The rows of a group lie close to one hidden flat surface of 12 dimensions, which may be shifted away from zero. Surfaces can cross.
(in the rows, 128 means zero)
Known rows, each followed by its group:
[145 136 131 109 110 146 151  99 118 121 115 116  79 180 102 171 131 156]
z_454
[130 113 135  90 133 181 145 187 123 150 144  94 106 101 154 175  93 176]
z_54
[121 119 106 151 140  98 138 103 128 106 105 105 122 144  89  88 144 131]
z_454
[ 89 138 121 120 138 182 128 168 128 171 122 133 134  97 114 106 140 177]
z_54
[131 124 122 109 124 110 128 143 137 109 179 103 119  99 109  57 193 105]
z_54
[120 120 135 123 156 143  81  75 172 188  99 105 115 150 191 118  78 185]
z_494
[148 122 124 130 194 145 115 138 113 156  93 130  89 126 137  58  92 163]
z_662
[165  84 168 120  89  97 166  74 161  83 131 129  99 165 134 153  86 139]
z_454
[113  86 133 101 161  82  57 105  81 167 117 111 162 114 120 141 121 163]
z_662
[163  93 136 108 142 136  80 145 146 117 178 154 169 155 130 109 155 176]
z_494
[113 117 123 123 193 117  44 128 107 160 111 132 112 134 117  94  87 164]
z_662
[131 103 107  95 155 161 153 163  77 171 106  78 125 108 161 166 144 188]
z_454
[140 161 106 134 151 137 122 185 139 103 127  79 117 144 119 122 122  63]
z_54
[103 154 110 154 119 110 101 140 135  91 167 171 154  95 136 168  97  93]
z_662
[148 186 117 118 127 166 136 122 119 182 118 105  88 129 108 101 130 161]
z_54
[154 117 145  96 175 164 120 121 131 120 106 141  41 198 140 106 133 172]
z_454
[139 143 109 102 125 146 143 168 118 151 167  38  94  76 177 129 159  96]
z_494
[148 117 124 155 164 128 128 142 164 118  86  92 100 137 139 119  34 141]
z_454
[154 116 133 136 124 131  94 123 131 113 164 137 117 204 103 102  98  82]
z_494
[117  86 146  99 146 129 116 133 175 124 141 139 104 153 190  86  98 163]
z_704
[158 156 165  93 127 124  88 169 159  99 119  71 109 103  86 183 161 133]
z_494
[183 125 149 156 108  89 170 136 119 103 108 165  97  46 138 132 109 180]
z_427
[133 139 128 141 120 139 146 160 104  95 129 137  99 132  67 144 127 111]
z_54
[184 131 141 118 149  64  91  79 144 111 126 108 166 119  69  72 156 137]
z_427
[107 132 122 149 117 144 151 106 166 116 133 171 131 125 151 104 134 147]
z_454
[172 137 156  81 109 151 149 102 144 170 142  97  91 127 166 144  96 168]
z_662
[133 167 132  87 140 119  62 138 182 126 143  90  99 141 135 113 167 153]
z_427
[206 173 125 114 133 148 143 115 151 100 167 113  54 185 124 112  87 107]
z_427
[122 153 139 130 143 145 108 154 123 106 122 193 137 132 130 138 175 102]
z_454
[114 121 143 130 163 131  97 197 102 128  77 121 146 122  65 131 128 119]
z_478
[121 122 139 101  87 132 158  98 104 147 145  80  91 128 138 160 169 112]
z_494
[179 131 138 154 148  94 138 110 148  72 100 159 100  98 118 127 111 170]
z_54
[105 113 139 150 138 123 132 151 155  87  95 130 128 124  61  92 137 130]
z_454
[200 197 153 103 115 121 134  99 162 159  91  77 108 131 109 133 137 151]
z_54
[166  86 121 123 181 138 194 144  91 147  54  85 143 143 173 111 140 125]
z_662
[157 132 130 106  87 154 172 146  77 132 168  94  94 133 120 190 147  89]
z_704
[167 137 143 118 130 148 143 142 155 143 158  80  56  73 165  81 102 134]
z_494
[160 176 113  97 127 150 120 111 177  93 174 108 115 200 137 144 146 103]
z_427
[134 100 101 167 149  81 104 104  76 153  94 111 186 127 130 140 114 106]
z_494
[139  76 161 111 106 150 165 171  91 151 137 117 127 101 108 141  82 138]
z_478
[131 147 137 112 122 100 108  62 140 119  95 117 122 131 124 168 206 167]
z_494
[133 164 132 165 122  83 105 132 147 118  98 165 124  53 105  95 145 170]
z_427
[120 125  98 129 179 114  98 149 112 100  98 127  83 180 141  98 181 128]
z_427
[156 141 147 164 121 147 151 144 162 125 118 121  84  88 155 137  33 113]
z_494
[135 102 108 173 158 140 151 150 103 137 103 135 138 106 166 121  93 115]
z_704
[101 136 101 128 149 150 110 159 134 136 129 115 148 106 148 156 125 156]
z_54
[ 64 131 134 118 112 139  87 195 124 166 117 116 109 111 122 122 149 135]
z_427
[137 151 155 109 178  97  30 144 120 148  98 148 167 100 111 107 180 123]
z_454
[113 168 118 154  73 157 126  99 136 176 185 145 126 133 119 103  88  95]
z_494
[136 100 142  76  84 151 179  97  71 149 146 138  88 176 138 183 161 168]
z_704
[135 164 106 195 133  87 120 105 128  91 115 186 151 101 128 149  72 100]
z_662
[ 88 124 116 137 156 160 136 165  84 159  84 170 139 157 131 109 128 115]
z_478
[110 196  70 138 169 166 107 153 128 126 108 111 113 169 132 146 159 119]
z_54
[157  92 147 132 124 138 134 122 118 174 117 132 154  77 160 148  85 207]
z_494
[146 116 179 142 110 162 130  88 180 128 147 162  63 139 106  50 106 135]
z_704
[108 153 100 121  99 137 135 115 101 202 176  98 161  96 155 104 119  96]
z_662
[158 161 151 138 157 107  95 106 130 123  56 140 121 135  68 154 102 156]
z_662
[155 135 102 182 130 129 165 124  78 105 103 160 110 131  90 149  97 124]
z_478
[116 154 141 101 126 168  83 124 170 154 133 107 110 158 112 153 110 172]
z_478
[122  94 125 102 163 159 160 114 104 173  65 115 146 162 164 138 150 174]
z_662
[156  80 144 101 142 122 160 131 104 117 120 141 114 115 155 126 161 173]
z_478
[135 148 143 154 107 150 126 107 115 167  83 127 140 129 114 213  60 142]
z_704
[131 130 102  92 161 158 147 167 108 124 134 125 103 173 200 139 169 109]
z_478
[145  89 155 131 161 115 156 107 118 121  71 149 119 144  94  53 161 143]
z_662
[131 184  97 142 130 158 144 157 123 141 110 153  96  90 164 164 144 188]
z_427
[104 118 122 115 146 166 107 193 134 115 147  80 122 166 131 139 150  54]
z_704
[ 99  60 177 118 112 125 143 175 137 122 112 147 189  90 128 147 117 134]
z_478
[ 82 117 155 128  90 136 141 144 112 140 122 137 176 137  58 129 136  73]
z_662
[148  95 122 141 175 113 144 124 115  89  95 171 131 108 167 142 127 169]
z_662
[109  88 126 149 137 165 174 118  91 174 103 193 122 139 158  80  87 162]
z_478
[ 88 131 162 133  98 171 155 143 163 164  98 140 167 143  88  90 126 109]
z_54
[159 163 144 121 117 157 147 131 172 107 176 153 103 112  80  51 141 134]
z_427
[117  84 137 137 116 120 144 146 146  77 135 135 177  96 117 172 154 146]
z_478
[120  91 134 154  97 141 187 125 101 157 147 177 116  99 142  75  78 134]
z_704
[144  91 151 132 134  94 124 114 131 155  98  92 152  54 149 134 111 161]
z_494
[ 84 158  85 163 123 174 172 137 178  85 121 139 108 162 123 131 126 129]
z_454
[153 130 125  94 129 162 158 119 144 122 161 139 120 128 147 109 172 178]
z_427
[163 169 144 104 150 107 106 131 116 137  90 145 102 140 126 115 151 135]
z_478
[175 123 132 119 150  67 107 133 134 112 112  71 154  75 126 126 150 137]
z_54
[161 121 148 132 172 125  84 167 129 110  92 126 119 110  74 112 137 164]
z_494
[ 72  92 155 117  95 104 119 136 166 148 136 168 186  94 149 102  97 165]
z_704
[110 120 164 143 128 149  98 109 138 133  77 141 144 152  78 167 141 133]
z_704
[105  84 158 112 124 125 118 160  81 161 108  98 153 149  67 128  93  81]
z_662
[148 105 119 145 141  97 138 100 108  87  98 105  90 212  97 137 102  88]
z_454
[124  33 177 120 139 111 158 173 113  69 106 163 107 156  99  97 113 115]
z_704
[135 126 118 127 153 123 101 116 150  91 161 158  76  97 131 107 124 200]
z_54
[106 115 119 136  83 103 145 122 115 146 122 145 129  98 202 183 136 167]
z_427
[136 183 101 130 121 122  96 129 121 176 144 107  81 114 142  93 123 143]
z_427
[208  97 125 124 123 112 207 105  78  93 143 126 144 128 118 150 125 123]
z_427
[141 120 121 116 103 120 188 147 136 107 134 103 181  92 184 187 174 119]
z_54
[ 97 113 129 134 150 116 105 129 120 110  91 158 150 181 111 112 156 102]
z_478
[106 117 134 165 143 131 103 147 145 134 101 131 156 119 122 120  90 101]
z_704
[ 83 161  93 173 142 155 127 131 177 144 108 152 162  99 161 106  99 156]
z_454
[153  90 159  97 121  90 126 164  94 106 126  78 136 109  81 150 162 105]
z_454
[135 111 148 123 153 121 105 118 156 147 104 135 129  94 151  99 127 196]
z_704
[126  91 182  74 127 163 126 151 145 128 144 133  77 174 115  89 129 142]
z_478
[123  41 122 158 122 111 188 124  86  81 152 163 139 118 111  75 166 109]
z_478
[ 99 111 167 134 109 173  90 118 151 182 135  98 145 128  89 110 118  98]
z_704

New rows, each followed by its group:
[103  93 132 155 126 149 119  98  82 198 124 109 153 114  98  78 146 102]
z_704
[123 170 132 113 141 151 112 136 129 217  85  64 155 128  98  93 121 121]
z_662
[120 139 139 103  53 131 178 138 124 129 166 154 140  99 150 201 124 150]
z_704
[ 97 141 149  89  93  84 109 114 129 126 118 179 128 159  81 134 140 179]
z_704
[166 138 118 124 115 140 188  95  77 174 124 127 107 114 140 120 119 147]
z_662
[124 104 160 102 137 177 113 124 122 184  97 141 112 129 115 135 127 229]
z_494
[ 94 131 161 124 160 143  64 152 202 117 121 151 129 135 111  79  88 131]
z_662
[129 111 122 163 142 171 161 143  80 133 121 198 101 181 170 132  65  72]
z_454
[164 169 116 114 124 127 116 124 124 120 143  92 121 170 110 161 119 102]
z_427
[139  74 138 114 172 129 116 115 128 153 109 121 107 125 169  74 130 180]
z_704
[123  85 143 104 107 162 182 151  50 155 133 149 121 121 121 152 156 136]
z_454
[117 124  78 202 179 164 132 114  74 159  79 128 142 144 146 127 128  89]
z_704
[135 120 104 183 188  99 119 133 121  83  94 193 152 124 173  89 144  87]
z_454
[135  79 144 106 176 147 122 118 119 134 122 144  71 171 140  63 103 154]
z_662
[195 177 125 125 131  77  96  87 115 120 143 116 100 139 140 135 137  95]
z_454
[131 112 134 163 134 133 114 113 187 130 127 156 163 118 189 130  60 149]
z_494
[ 88 116 146 124  67 115 133 113 117 171 140 148 169 120 113 140 103 132]
z_704
[154 143 160  77 112 126 113 147 105 167 137  67 118 108  76 135 132 121]
z_662
[131 101 136 130 154 132 140 168 135  87 122 152 117 133 136  96 138 109]
z_478
[ 91  86 149 122 132 149 113 134 122 180 124 116 129 102 108  60 137 147]
z_494
[105 120 169  82  86  82 102 147 160 127 154 150 109 152 102  89  61 143]
z_704
[133  60 112 100 142 145 153 116  87 169 151  88 122 138 213 118 153 138]
z_704
[113 123 133 152 120 137 123 139 117 121 140 169 103  85  78 119  84 174]
z_54
[ 95 153 118  82  98  73 104 167 162  88 189 135 124 147 137  92 146  99]
z_704
[102 138 122 153 141 124 107 133  98 142  77 157 172 123  96 149 144 127]
z_454
[104 119  80 167 168 149 126 142 105 159  97 144 187 108 183 155 124 163]
z_494
[143 111 114 149 160  92 115 114  95 109 142 171 109  97 134  95 105 137]
z_662
[ 94  76 140 119 149 124  99  82 132 169  72 106 140 202 121 132  87 165]
z_454
[184 157 114 118  99 120 170  85  89 154 139 121 151 101 128 189 137 174]
z_427
[136  92 155 101 158 157  85 209 134 131 140 111 152 104  96 112 145 160]
z_494
[199 121 152 114 129 127 160 136  75 128 104 117  75 119 110 184  64 145]
z_662
[117 153 123 151 109 101  85  97 102 131 142 149 124 165  94 170  50  75]
z_662
[142 108 107 156 131  91 146 121 157 106 107  69 152 122 165 169  64 123]
z_454
[151 135 136 147 111 170 139  76 130 200 134 115 122  79 159 126 114 167]
z_704
[160 170 144 134 134  95 114 126 164 110  93  66  94  67 135 165 127 119]
z_494
[127  73 133  74 109  73 117  77  94 139 157 104 119 182 143 104 177 126]
z_704
[161 141 113 153 176 147 159 189  74 101  79 165 107  87 118 146 148 142]
z_454
[ 94 136 147 162  98 129 146 130 157 126 109 129 138  73 121 127 119 101]
z_494
[100 124 141 147 120 105 105  81 113 168  68 109 146 121  98 152 120 130]
z_494
[123 157 100 140  93 155 176  99  99 162 122 107  96 130  86 141 114 164]
z_454
[122 117 140 129 125 145 131 105 170 112 111 138 160 123 183 197 152 160]
z_704
[143  93 140 106 124 162 118 160 119 141 179 125 125 144 120 102 136 137]
z_494
[117 100 152 126 111 165 162 140 158 118 144 171 123 126 161 121 103 149]
z_478
[129 167 144 113 153 166  90 169 152 113 121 129  79 168  99 154  70 113]
z_662
[137 129 115 111 188 127  78 109  49 158  71 134  86 184  92 168 108 177]
z_662
[ 90 117 109 140 148 127  85  97 124 196 135 137 166 120 175 107  59 142]
z_662
[166 143 128 163 144 111  92  95 123 171  91  88 129 124 137 158  44 116]
z_704
[112  97 117 134 166 106  75 141 108 159 109  94 168 123 114  90 149 121]
z_494
[110 117 129 126 112 114 124  97  83 127 154 164 110 156  73  86 151  96]
z_662
[100 138 100 120 175 159 104 163 119 148 126 155 143  65 167 132 145 197]
z_662
[122 142 118 159 102  76 104 125  97 136  99 119 141 133 115 165  98  93]
z_427
[153 139 157 129 111 137 186 152 134  89 105 200 123  80 137 169 154 171]
z_478
[111 126 130  81 121 120 122 117 116 117 125 153 100 188 124 145 169 167]
z_704
[108 104 185 103  69 126 141  82 118 147 138 194 144  92  82 156 133 195]
z_662
[117  78 115 108 120 143 159 133  52 178 154 108 122 144 133 100 134 119]
z_478
[107 151 149 126 122 171  99 168 118 146 145 165  94 109  81 150  54 144]
z_662
[ 98  97  77 160 165 140 131 126 121  99 119 140 162 131 139 137 175 161]
z_478
[ 83  28 144  82 154 174 120 143  92 169 133  79 130 187 147 103 182 114]
z_704
[171 182 131 120 101 140  96 150 105 130 157 110 117 139  55 172 140 116]
z_494
[190  98 162 105 110  62 132  66 118 161 129  98 144  77 148 125  97 161]
z_662
[125 123  91 182 143  92 128 122 133  83 122 140 188  74 118 137 162 140]
z_478
[ 83 121 140 134 123 178 155 132 125 132 105 163  96 133  99 102 177 151]
z_494
[130 117 149 126 136 115 112 118 150 124 134 126 113 157 106  62 103  85]
z_662
[ 92 162 168 103 128 149  89 195 157 175 104 147 156 103 119 106 108 113]
z_478
[109 154  98 149 148 145 142 148 141 138 122 140 169  83 160 100 153 123]
z_662
[119 150 158 113 107 176 141 131 169 117 140 183 100 140 129 141 133 153]
z_454
[141 144 128 131  95 119 159  87 174 101 160 138 123 144 152  93 155 104]
z_54
[160 185 126 116 134 141 118 158 146 127 132 122  94 145 163 152  97 103]
z_478
[108  52 167 104 120 120 111  92 147 147 133 132 141 167 131  92 110 152]
z_478
[122 189  95 119 112 122  94  79 114 186 150 108 114 141 128 110 149 137]
z_704
[129 102 156 145 103 115 119 117  98 150 127 145 143 120  55  95 121 123]
z_494
[106 115 148 129 128 152 132 140 107 137 146 188 112 128  94  50 172 109]
z_454
[161 156 128 148 106 122 141 138 137 126 134  94 120  86 152 182  82 102]
z_494
[181 130 126 111 162  96 102 129 134 122  96  78 138  81 165 188 155 184]
z_494
[115  97 196 105 103 136  96 114 190 150 137 146 142 130 138 113  76 138]
z_454
[126 105 133 106  77 152 177 129 125 143 202 113 185 126 127 124 127  83]
z_427
[181 159 120 134 139 116 120 104  66 164 112 135  89  95 118 176  56 175]
z_662
[129 136 100 125 135 128 151 124  99 150 128 133 155  66 162 130 192 177]
z_454
[134 139 107 154 162 140 152 131  93 124  75 164 133 115 135 156 148 172]
z_454
[110 142 117 102 146 154 130  79 127 178 111 137 133 146 147  88 191 184]
z_662
[127 110 134 113 148 179 113 184 104 133 129 126 119 172  96 145 136 134]
z_494
[138  97 135 151 121 117 107  97 115 138 120 156 165 174 120 147  90 133]
z_494
[119 115 143 109 150 138  95 163  94 175  98 115 157 114 124 155 120 138]
z_454
[137 151 112 153 190 169 132 135 119 149  79 178  85 104 123  62 113 197]
z_662
[169 103 111 145 119  72 153 155 101  67 157 101 169  79 146 155 186  69]
z_494
[144 109 133 128 117 145 146 160 120 126 141  75 158  91 166 201 136  92]
z_704
[ 91  83 120 136 148 170 165 136  96 148 117 178 129 150 152 103 113 138]
z_662
[123 106 142 149 144  95  98  84 103 153  53  98 121 159  96 150  95 120]
z_494
[124  83 145 156 108 111 153 125  65 144 101 141 148 119  80 136 103 103]
z_704
[ 70 150 120 142  82 116 108 132 145 155 134 156 134 100 144 115 154 143]
z_427
[109 111 114 125 115  75 113  96  99 153 124 131 160 146 138 125 117 123]
z_704
[125 115 138 164 130 146 128 158 116 137 106 136 140  88  63 128  73 155]
z_478
[ 91 107 132 105  80 146 184 132 105 110 170 187 107 148 121 108 184 133]
z_704
[126  95 136 139 161 110 105 129 117  81 108 173 114 156 131 164  80 129]
z_662
[138  84 142 128 135  97 167 205 127  52 129 152 124 101 140 126 117 109]
z_704
[137 177 135 100 126 171 118 194 150 146 153 113  81  83 116 108 125 164]
z_704
[126 155 161 137 132 160 138 106 148 127  73 194 109 142  79 133 113 181]
z_662
